The same things were measured in two ways. Each way mixes the same 11 hidden numbers, adds some noise and spreads widely along 5 directions of its own, which tell nothing about the thing.
(in the rows, 100 means zero)
Some things both ways: the first way, then the second way.
[132 79 102 91 84 105 82 85 98 115 123 113 120 104 77 107 112 99 85 63 100 108 72 98 112]
[99 139 116 42 80 70 124 113 98 133 112 75 125 106 92 107 104 123 117 97 76 101 60 87 114]

[97 80 78 63 90 109 102 61 94 85 75 107 123 122 76 89 116 88 84 79 102 88 75 108 76]
[89 87 73 89 94 146 112 142 115 105 51 55 92 113 106 115 101 99 80 65 62 98 119 92 87]

[92 100 124 106 153 86 87 109 100 91 83 87 97 97 124 88 95 108 96 90 99 119 104 82 100]
[135 89 73 109 94 97 125 110 104 104 100 87 81 83 119 128 106 77 103 119 100 68 56 102 99]

[93 127 53 105 103 100 83 102 107 107 129 69 116 110 84 100 103 85 114 119 121 87 144 95 97]
[102 106 123 71 92 48 151 98 92 120 95 123 107 133 130 88 100 146 110 111 93 96 77 58 102]

[113 90 104 127 113 101 108 89 124 140 127 103 104 91 90 84 68 103 100 106 76 124 76 138 87]
[125 99 106 110 89 94 84 83 84 107 123 103 100 70 118 111 96 134 107 98 94 113 115 75 94]

[88 90 109 78 57 95 102 99 108 92 115 96 88 79 87 119 101 85 81 70 121 103 107 101 91]
[104 98 140 111 112 94 63 64 104 74 96 162 128 105 56 73 95 126 122 94 107 155 104 140 107]

[113 74 71 70 93 100 100 83 108 106 133 118 121 96 81 80 108 118 108 111 86 90 62 122 108]
[90 109 110 67 75 102 111 97 107 108 127 93 95 121 111 98 130 130 92 114 60 109 86 46 129]

[117 114 87 150 120 81 86 129 88 109 99 90 89 99 111 101 76 107 97 128 79 91 105 89 97]
[102 94 101 104 93 98 98 98 101 102 101 106 110 102 100 97 100 105 100 90 97 106 113 99 99]

[111 91 116 128 120 92 75 126 85 118 121 80 122 98 89 81 86 113 80 80 101 123 79 79 104]
[113 117 82 123 107 119 98 97 102 121 95 75 83 84 107 94 103 83 95 118 101 81 83 90 90]

[64 127 123 111 109 95 122 126 98 71 51 88 120 88 108 89 82 103 113 95 117 116 108 104 83]
[105 94 113 91 92 100 101 95 107 102 102 104 113 90 104 102 101 113 100 99 96 111 108 90 106]

[99 133 118 143 69 94 106 133 106 119 118 90 100 92 99 114 80 104 111 117 113 96 119 104 116]
[121 120 124 108 112 84 89 83 86 109 124 97 117 74 108 93 78 113 112 101 149 93 132 91 83]

[99 129 72 89 103 73 80 109 100 91 128 101 104 104 100 123 89 101 83 94 122 60 112 77 99]
[120 73 67 147 109 124 91 94 101 83 72 119 89 98 112 102 104 84 86 95 97 90 109 125 80]

[84 84 74 116 118 98 80 114 86 89 84 63 92 89 93 97 88 87 79 75 99 145 108 80 61]
[111 71 115 96 102 99 108 110 101 105 57 96 92 80 110 117 101 118 114 104 84 125 81 83 122]

[117 85 89 89 91 102 95 91 116 115 120 97 83 110 101 98 91 106 80 102 88 106 90 103 94]
[103 93 92 116 95 112 80 95 96 106 88 96 107 97 89 91 107 104 100 87 82 117 116 106 106]

[81 115 103 98 97 83 128 81 124 89 84 83 72 86 131 110 103 106 121 139 83 107 125 111 110]
[119 79 108 103 85 104 98 93 115 98 105 93 107 67 94 100 96 124 113 103 100 123 118 100 112]

[117 101 86 100 90 93 94 97 99 100 136 109 98 84 106 118 89 107 84 87 80 95 72 84 113]
[74 103 109 119 109 108 67 70 108 93 90 147 125 112 63 54 116 107 103 106 76 133 90 151 111]

[80 115 116 102 87 102 131 114 111 74 70 89 110 70 117 94 68 102 115 121 81 105 89 127 95]
[125 101 81 117 103 88 108 98 93 95 73 105 108 122 102 89 96 96 108 84 108 89 114 121 89]

[101 101 95 84 86 96 112 78 113 95 122 113 105 59 95 109 103 83 121 100 87 90 103 120 106]
[121 79 104 89 74 87 115 93 109 93 103 90 100 54 109 123 84 127 115 94 92 125 125 85 103]

[108 100 88 159 105 98 89 140 73 97 107 90 107 63 103 101 84 102 118 108 73 119 92 89 113]
[58 88 112 128 117 96 68 82 108 81 74 156 108 104 71 78 100 83 102 96 118 128 110 151 87]

[122 87 118 135 154 120 74 137 91 115 80 100 81 137 122 77 84 109 77 96 92 119 101 80 90]
[116 101 92 91 108 92 117 121 76 117 111 68 94 93 135 131 101 67 93 104 118 52 82 78 104]

[86 53 110 63 82 119 105 61 107 103 126 115 83 74 82 88 127 69 104 82 97 97 99 124 95]
[105 108 101 95 108 81 126 110 108 80 78 93 74 115 99 97 89 124 124 109 116 102 99 103 96]

[116 79 87 121 111 107 107 74 97 101 86 110 105 92 105 88 113 98 133 134 54 98 85 124 117]
[114 82 117 71 106 119 132 112 95 76 150 82 69 73 138 142 83 82 83 127 117 72 94 39 108]

[107 72 144 123 133 118 112 92 100 111 67 86 81 92 125 70 95 101 100 108 51 146 86 102 96]
[127 94 102 93 93 77 122 112 90 110 131 103 102 91 93 116 88 78 114 106 115 80 61 105 102]

[96 88 91 112 111 113 112 97 100 81 48 89 71 111 127 94 101 100 110 131 71 111 113 105 88]
[85 84 114 90 117 97 109 110 91 76 96 127 101 137 90 96 101 81 95 97 108 97 91 111 114]

[123 64 87 74 108 117 90 67 120 122 143 109 101 96 92 84 116 100 108 96 80 114 83 117 119]
[90 96 98 92 80 87 104 100 104 112 96 102 101 90 100 107 108 114 105 98 79 114 91 97 102]

[109 108 79 127 136 105 97 116 94 111 132 125 119 101 107 87 78 123 107 106 77 102 62 97 109]
[71 84 78 130 93 117 74 100 109 110 82 113 106 93 114 98 130 102 80 94 84 97 109 127 83]

Other things, the second way, with their names:
<52>: [94 103 89 83 106 81 112 108 98 110 66 87 98 85 132 130 121 90 106 119 87 82 55 112 113]
<299>: [68 142 116 75 93 84 95 93 96 122 103 100 124 129 72 64 98 119 109 85 83 119 110 103 102]
<242>: [102 96 134 73 96 85 98 84 88 97 147 108 100 82 87 106 106 97 111 128 89 120 69 76 149]
<430>: [83 115 88 106 114 100 109 92 91 97 96 92 80 116 102 78 97 90 98 111 91 94 102 94 102]
<398>: [91 116 99 85 100 76 141 97 95 114 112 81 69 124 120 79 111 103 105 137 90 82 77 48 128]
<552>: [61 108 83 124 111 93 87 112 91 106 106 87 75 113 100 85 117 78 97 111 124 76 106 118 96]
<793>: [126 110 89 86 89 88 129 137 92 121 104 27 70 82 130 133 85 106 111 97 133 65 122 50 95]
<788>: [137 101 97 120 108 87 101 73 103 92 85 88 72 72 99 93 101 107 131 135 102 117 83 91 130]
<700>: [76 96 139 76 91 84 95 76 101 91 117 130 121 110 84 76 106 128 105 103 81 142 117 84 132]
<557>: [96 117 96 100 81 94 92 81 121 97 95 112 105 99 73 78 100 136 118 94 78 136 109 120 90]
<22>: [86 86 64 137 110 95 100 100 94 90 51 103 74 113 103 90 107 76 102 99 97 97 110 123 95]
<276>: [137 69 144 60 76 72 136 114 107 118 131 116 137 91 121 126 113 147 110 111 99 99 60 76 131]
<53>: [100 110 118 85 114 99 116 104 94 101 101 94 87 125 93 88 100 96 106 117 99 98 77 74 126]
<54>: [106 91 110 83 112 117 105 113 90 95 96 106 107 101 106 125 87 80 87 85 99 92 90 90 92]
<278>: [94 84 101 102 88 115 110 106 104 124 108 65 93 80 123 94 106 104 86 108 94 94 126 51 116]
<14>: [84 97 81 119 93 88 83 95 92 92 95 112 86 118 111 97 127 107 95 100 94 99 116 105 97]
<338>: [104 97 116 95 110 94 119 92 93 102 133 116 92 83 119 102 95 99 97 130 107 84 62 86 99]
<363>: [119 110 93 96 106 121 99 120 99 93 96 88 103 108 96 120 79 98 95 71 114 85 114 109 65]
<99>: [104 78 68 137 108 138 85 121 102 101 50 97 105 116 93 99 96 77 81 58 96 94 131 133 68]
<244>: [135 79 150 60 84 58 139 90 102 76 158 147 104 105 99 116 94 129 121 127 112 115 59 67 133]
<28>: [48 87 104 130 122 120 60 78 103 68 127 150 84 89 100 93 118 70 77 128 116 99 98 132 85]
<464>: [91 110 115 98 113 128 82 71 101 81 130 113 96 99 93 78 105 105 88 121 83 114 102 86 116]
<118>: [117 118 96 101 105 99 108 91 92 100 109 100 103 96 110 99 80 94 96 97 109 86 106 92 77]
<406>: [102 91 103 118 100 140 90 84 122 110 78 86 99 61 70 73 85 99 106 107 74 139 105 102 110]
<109>: [84 128 93 74 118 97 121 126 87 109 94 54 85 84 130 126 78 90 99 99 115 63 97 93 74]
<273>: [105 80 121 85 100 85 108 109 100 106 96 111 121 56 105 132 77 96 111 92 118 107 87 119 85]
<161>: [99 82 109 94 110 126 103 130 101 117 85 76 114 83 110 116 89 88 89 88 112 86 106 100 93]
<250>: [146 101 82 123 103 86 129 123 93 117 103 139 123 142 85 95 79 68 97 77 132 54 55 145 50]
<192>: [100 107 112 81 93 110 86 108 115 93 107 95 120 85 91 123 100 95 99 88 115 101 109 116 94]
<210>: [83 116 114 108 113 104 80 89 89 113 112 82 100 87 101 79 98 97 100 108 115 100 127 88 109]
<491>: [105 81 99 97 109 122 98 94 89 62 128 111 74 92 110 127 96 66 86 113 96 95 95 81 110]
<499>: [83 87 82 115 87 116 87 131 120 114 77 83 105 71 97 120 99 99 98 74 114 96 121 136 61]
<791>: [135 105 118 82 79 98 118 111 108 151 119 73 135 52 83 106 70 104 115 88 108 103 81 91 91]
<616>: [92 91 129 85 97 92 103 93 101 85 120 115 99 123 68 72 102 112 113 109 93 130 96 89 138]
<193>: [83 101 79 131 118 110 76 92 102 94 20 99 106 109 82 75 93 83 106 69 91 125 145 141 88]
<506>: [86 100 110 84 99 122 107 101 112 78 119 92 71 113 109 99 109 113 88 117 93 105 111 56 113]
<370>: [109 103 74 101 95 79 122 111 103 84 75 73 55 101 116 118 99 100 119 108 106 91 108 83 104]
<452>: [112 74 86 114 94 97 103 112 100 91 89 105 88 67 107 129 79 102 108 85 114 103 110 118 68]
<274>: [78 91 113 101 81 92 93 92 110 106 120 128 118 83 101 97 100 122 97 95 105 112 117 110 77]
<709>: [93 67 75 138 110 177 79 102 109 102 112 53 73 47 105 99 104 45 65 119 88 89 121 85 113]
<179>: [111 113 105 93 109 116 96 91 99 98 114 79 92 96 104 95 105 98 96 115 100 96 105 75 119]
<809>: [132 122 79 109 92 91 119 101 101 111 108 66 83 91 97 93 84 110 118 105 107 85 102 95 87]
<607>: [128 92 108 102 111 105 116 106 101 84 105 97 84 109 102 104 96 90 101 114 123 87 93 83 114]
<556>: [81 108 87 104 102 108 110 102 103 95 106 98 69 132 98 83 113 85 90 117 86 88 85 80 107]
<773>: [91 103 106 124 107 108 96 74 86 102 142 108 92 134 98 47 107 87 78 117 110 88 136 60 119]
<128>: [121 100 80 117 83 95 116 100 103 116 124 105 103 98 90 93 90 74 95 98 108 80 91 102 82]
<249>: [100 118 118 90 124 112 77 68 89 77 90 141 131 112 90 89 92 97 95 91 76 122 97 127 98]
<225>: [117 76 107 65 83 80 143 117 105 83 101 118 97 121 107 132 99 96 102 94 88 100 71 79 114]
<359>: [82 100 84 111 90 109 93 113 104 110 105 88 81 92 85 99 101 97 103 99 91 103 91 111 90]
<555>: [104 117 106 92 109 112 86 96 105 89 105 77 91 103 103 104 116 93 99 114 110 93 108 86 121]
<141>: [77 109 138 57 81 118 90 106 120 115 132 103 134 98 67 98 113 111 94 94 76 126 83 92 121]
<647>: [90 75 99 100 78 102 94 121 118 95 105 95 90 78 101 127 110 115 103 91 109 109 114 103 92]
<82>: [147 97 86 123 91 119 119 98 120 87 110 102 79 100 92 91 81 122 106 105 108 100 102 91 74]
<596>: [81 118 68 110 94 101 94 105 98 105 85 85 86 102 112 104 107 93 94 91 90 84 111 109 74]
<103>: [114 97 108 107 125 120 65 87 74 90 110 101 110 62 102 122 87 64 96 96 106 99 95 117 106]
<467>: [143 84 88 103 92 88 132 117 88 115 115 77 84 68 142 141 90 86 100 108 122 60 85 63 91]
<382>: [119 82 87 131 102 133 84 90 115 102 94 107 102 71 105 103 105 85 87 107 98 99 96 114 86]
<689>: [58 86 81 129 99 127 60 118 108 113 63 111 119 105 86 97 118 87 82 69 92 105 117 155 72]
<545>: [88 102 114 99 93 113 56 93 100 110 89 119 141 94 90 102 111 115 91 68 88 124 125 118 90]
<394>: [94 145 105 94 135 105 94 82 81 88 120 61 65 111 105 76 107 95 110 145 101 85 87 77 136]
<80>: [121 92 50 113 88 124 141 121 103 118 78 26 62 81 156 117 96 93 79 101 88 59 138 42 84]
<302>: [74 124 104 89 104 106 77 113 88 98 119 73 90 102 90 107 100 76 96 90 121 93 125 90 101]
<402>: [108 150 113 70 134 91 104 107 79 79 98 68 79 133 94 98 84 87 118 106 125 83 99 86 112]
<712>: [116 76 80 100 91 89 128 121 96 80 91 131 84 133 114 129 100 91 95 88 95 82 74 100 82]
<549>: [114 91 78 110 79 51 115 102 86 105 100 121 106 105 102 113 106 87 113 92 105 88 89 125 94]
<257>: [96 116 104 105 125 98 79 91 63 103 105 85 100 83 99 101 84 62 103 99 112 92 106 103 110]
<364>: [85 98 103 81 101 102 89 117 98 99 79 89 108 98 115 131 113 89 94 86 95 96 103 100 105]
<47>: [115 86 95 106 102 97 108 106 87 106 99 98 98 93 113 114 95 78 95 96 105 83 95 87 101]
<2>: [117 109 88 105 99 127 94 86 111 83 114 90 92 76 118 109 102 120 93 113 87 96 108 96 84]
<11>: [99 82 116 71 80 91 116 110 98 120 115 102 123 81 129 129 106 116 89 95 86 94 91 77 102]
<191>: [92 93 105 100 107 98 106 113 95 106 71 90 102 111 100 91 88 107 105 81 108 104 126 98 95]

Some of these things the first way, each followed by its name:
[87 113 110 116 52 80 117 101 118 83 42 79 91 96 98 132 102 101 117 111 124 111 125 129 104]  <402>
[81 132 81 110 111 84 103 120 107 75 85 76 104 81 116 111 88 104 121 117 107 110 133 95 98]  <22>
[83 75 103 69 90 114 121 70 106 102 117 133 100 91 85 84 132 95 118 91 102 106 87 116 101]  <647>
[106 58 120 69 90 154 106 61 105 104 118 122 109 86 87 87 123 70 98 50 82 130 76 110 105]  <273>
[91 124 85 90 68 68 105 72 112 85 92 40 111 82 100 128 114 100 106 109 101 126 124 81 115]  <406>
[65 94 114 54 84 100 125 76 111 74 79 102 89 78 100 95 124 81 118 99 113 97 126 113 89]  <244>
[98 132 98 86 81 59 95 83 112 100 127 95 115 83 85 130 113 95 110 95 134 71 130 100 118]  <557>
[113 73 97 87 104 106 96 83 110 109 133 97 101 94 110 87 99 115 95 106 70 109 62 104 122]  <382>
[104 69 119 101 121 125 99 71 101 124 117 121 92 121 97 80 127 93 99 88 89 115 87 99 106]  <499>
[94 128 138 125 123 93 92 125 97 100 72 82 125 107 99 91 82 90 97 89 127 97 122 100 92]  <118>
[86 124 134 76 114 104 93 139 94 84 106 121 123 83 96 93 91 86 91 54 145 93 118 82 85]  <549>
[123 135 85 136 131 73 73 120 100 119 117 101 118 115 98 115 92 110 109 110 122 79 124 90 116]  <596>
[80 131 78 104 73 105 137 85 112 86 83 106 133 105 98 110 103 121 127 106 96 123 77 109 113]  <689>
[85 105 121 89 114 115 97 112 98 101 103 96 123 102 90 78 97 90 93 74 125 113 106 93 89]  <467>
[71 87 113 82 133 112 114 84 104 83 52 93 123 99 96 62 98 88 111 96 101 116 100 129 70]  <712>
[79 113 94 58 75 66 93 93 138 87 127 64 75 77 109 132 115 103 103 95 140 114 150 92 116]  <788>
[105 146 97 134 99 69 89 131 93 70 58 89 135 89 105 141 59 99 92 74 116 86 98 102 96]  <249>
[112 111 95 141 136 98 90 121 83 107 130 139 117 90 105 103 100 112 119 93 90 94 81 86 126]  <28>
[133 83 87 98 153 105 49 115 90 129 145 103 96 125 98 67 92 92 78 112 98 59 106 85 96]  <80>
[96 117 79 124 86 73 82 127 79 88 80 69 100 103 89 117 100 102 88 100 120 104 120 70 85]  <53>
[108 93 127 116 114 115 121 88 134 96 41 87 82 110 138 109 80 113 103 98 70 154 91 128 104]  <103>
[120 110 94 128 93 111 89 84 93 115 117 125 134 106 76 124 113 81 110 63 107 94 94 103 118]  <109>
[90 105 118 75 98 97 107 98 116 85 70 96 87 101 111 110 114 101 98 78 121 132 124 91 94]  <242>
[125 71 133 103 88 117 87 80 94 129 110 65 96 111 93 83 115 91 71 83 81 135 89 77 107]  <791>
[126 88 93 142 138 98 72 139 84 111 100 101 67 97 119 91 78 98 88 122 72 89 110 88 88]  <700>
[74 122 124 97 91 88 114 127 98 73 64 98 115 93 103 103 86 109 99 86 129 104 101 99 90]  <179>
[104 120 92 102 54 78 104 76 101 102 94 102 123 114 72 126 109 95 97 95 126 70 102 112 103]  <363>
[97 72 94 78 103 98 87 91 91 105 116 121 101 105 80 82 122 96 100 100 112 75 96 107 97]  <506>
[129 80 113 103 86 111 82 78 91 128 121 70 101 126 94 81 108 96 70 110 79 92 83 82 109]  <250>
[103 86 103 58 105 104 102 73 119 87 81 112 101 106 105 101 120 94 109 93 107 94 108 119 106]  <491>
[92 119 95 75 40 88 127 80 117 72 89 115 118 88 97 134 126 116 134 110 116 84 95 118 141]  <192>
[115 98 101 105 106 88 77 88 88 127 135 109 111 111 74 102 119 93 81 67 119 102 103 70 94]  <359>
[79 121 78 96 103 94 107 100 92 83 96 109 82 113 112 111 102 100 86 101 106 87 109 72 79]  <276>
[63 112 116 83 140 117 112 109 114 56 57 108 128 90 121 102 97 102 119 53 122 149 98 105 100]  <52>
[71 114 91 85 57 125 141 67 111 78 60 93 116 111 101 108 116 100 114 100 95 126 88 106 99]  <161>
